The groups are shells around one centre, one inside the other: the same stretched ball of 3 dimensions in 7 sizes.
Some rows, each with its group after it:
[-1.21 2.67 -1.21 2.82 0.62 -2.37 5.41 1.15 -2.26] | j757
[-2.09 2.56 -1.14 2.76 0.73 -1.90 4.09 1.71 -1.37] | j202
[-1.48 2.19 -1.25 3.32 0.67 -2.26 4.95 1.49 -2.22] | j74
[-2.96 0.17 -0.68 3.17 1.58 0.16 5.57 1.14 -0.02] | j125
[-4.37 -1.14 -0.59 4.00 1.90 1.09 3.86 2.15 1.10] | j757
[-3.79 -1.25 -0.78 4.69 1.69 0.40 4.16 2.26 0.06] | j765
[-1.72 3.01 -1.01 1.98 0.78 -1.78 5.19 0.98 -1.29] | j74
[-3.95 -1.15 -0.81 4.70 1.65 0.34 3.66 2.47 0.15] | j148
[-2.12 0.44 -1.15 4.42 1.02 -1.45 4.93 1.84 -1.87] | j125
[-1.66 3.34 -0.99 1.63 0.76 -1.80 5.22 0.86 -1.17] | j125
[-1.45 3.51 -1.22 2.27 0.48 -2.56 4.48 1.38 -1.93] | j946
[-3.76 -0.77 -0.57 3.58 1.85 0.90 5.00 1.52 0.72] | j757
[-1.64 1.59 -1.01 3.06 0.99 -1.48 5.96 0.96 -1.68] | j946
[-2.34 2.88 -0.86 1.63 0.97 -1.14 4.72 1.07 -0.37] | j74
[-1.83 1.02 -1.30 4.45 0.78 -2.07 4.54 2.02 -2.35] | j148
[-1.67 2.75 -1.30 3.11 0.53 -2.50 4.09 1.82 -2.08] | j148
[-3.72 -1.34 -0.80 4.80 1.68 0.37 4.22 2.25 -0.05] | j946
[-4.31 -1.09 -0.53 3.77 1.96 1.22 4.28 1.90 1.19] | j202
[-4.31 0.72 -0.40 1.98 1.83 1.16 4.02 1.47 1.92] | j765
[-2.43 0.23 -1.14 4.63 1.05 -1.33 4.44 2.12 -1.68] | j765
[-4.42 -0.31 -0.54 3.24 1.83 1.03 3.61 2.03 1.42] | j202

New rows. What belongs after each?
[-1.39 2.20 -1.17 3.07 0.74 -2.10 5.46 1.20 -2.11] | j202
[-2.27 0.34 -1.05 4.14 1.15 -1.10 5.20 1.63 -1.47] | j202
[-2.48 2.42 -0.73 1.56 1.19 -0.64 5.24 0.81 -0.04] | j757
[-1.87 1.29 -1.03 3.39 1.02 -1.39 5.55 1.25 -1.59] | j74
[-2.30 2.70 -1.13 2.61 0.74 -1.81 3.75 1.81 -1.11] | j946
[-2.24 0.01 -1.10 4.58 1.14 -1.18 5.14 1.79 -1.73] | j946
[-4.01 -0.84 -0.71 4.12 1.71 0.61 3.94 2.17 0.57] | j74
[-1.20 2.53 -1.18 2.84 0.67 -2.26 5.61 1.05 -2.24] | j125
[-2.17 1.55 -1.21 3.76 0.82 -1.84 4.09 2.01 -1.69] | j757
[-1.98 0.80 -1.16 4.12 0.97 -1.55 5.05 1.68 -1.88] | j202
[-2.72 1.32 -0.69 2.32 1.40 -0.23 5.45 0.94 0.00] | j74
[-2.45 2.43 -1.13 2.82 0.78 -1.72 3.59 1.95 -1.05] | j148
[-3.38 1.90 -0.81 2.31 1.21 -0.49 3.40 1.86 0.40] | j946
[-1.53 2.83 -1.08 2.31 0.74 -1.96 5.33 1.01 -1.63] | j74
[-3.35 2.20 -0.65 1.58 1.32 -0.14 4.01 1.36 0.81] | j125
[-1.67 1.71 -1.05 3.12 0.92 -1.62 5.66 1.11 -1.73] | j202
[-4.54 0.27 -0.49 2.59 1.80 1.08 3.38 1.95 1.81] | j946
[-2.45 1.68 -0.77 2.25 1.26 -0.59 5.51 0.90 -0.33] | j74
[-0.83 3.01 -1.31 2.87 0.45 -2.84 5.50 1.12 -2.77] | j148
[-2.49 2.36 -1.12 2.87 0.79 -1.67 3.56 1.97 -1.04] | j148
[-4.53 0.51 -0.34 1.98 1.92 1.40 3.93 1.51 2.20] | j148
[-2.13 0.53 -1.15 4.33 1.00 -1.44 4.95 1.79 -1.82] | j757
[-1.74 2.94 -1.15 2.48 0.66 -2.11 4.53 1.43 -1.61] | j74
[-1.40 3.12 -1.19 2.43 0.59 -2.35 4.93 1.24 -1.94] | j202
[-2.79 1.85 -1.05 3.08 0.94 -1.33 3.45 2.08 -0.74] | j946
[-3.45 1.79 -0.62 1.78 1.42 0.05 4.19 1.34 0.90] | j74
[-1.94 1.56 -1.25 3.86 0.77 -2.03 4.36 1.93 -2.02] | j757
[-3.62 -0.02 -0.93 4.18 1.36 -0.31 3.29 2.48 -0.15] | j148
[-3.42 0.17 -0.54 2.73 1.75 0.69 5.35 1.10 0.74] | j125
[-4.42 -0.18 -0.39 2.62 1.97 1.44 4.25 1.55 1.88] | j757
[-1.96 2.68 -0.85 1.75 1.01 -1.20 5.54 0.72 -0.76] | j125
[-3.75 0.90 -0.75 2.91 1.42 0.01 3.44 2.02 0.63] | j202
[-3.65 -1.21 -0.76 4.55 1.72 0.45 4.51 2.03 0.05] | j125
[-2.29 1.50 -0.78 2.40 1.28 -0.60 5.83 0.81 -0.52] | j765
[-2.12 1.14 -0.93 3.14 1.17 -0.98 5.62 1.12 -1.12] | j74
[-3.26 1.77 -0.90 2.71 1.12 -0.74 3.33 2.01 0.02] | j946
[-3.54 -0.78 -0.61 3.74 1.80 0.70 5.16 1.50 0.41] | j125
[-3.19 1.11 -0.93 3.31 1.19 -0.71 3.58 2.09 -0.27] | j74
[-1.41 3.73 -1.22 2.06 0.46 -2.58 4.53 1.29 -1.88] | j148
[-2.18 3.20 -0.94 1.65 0.84 -1.51 4.48 1.20 -0.68] | j757
[-2.46 2.36 -0.76 1.71 1.17 -0.70 5.17 0.90 -0.15] | j74
[-3.71 -0.92 -0.67 4.09 1.77 0.60 4.63 1.85 0.35] | j74
[-4.53 -1.04 -0.33 3.13 2.15 1.81 4.66 1.54 1.87] | j148
[-2.02 2.51 -0.87 1.87 1.04 -1.13 5.54 0.78 -0.74] | j757
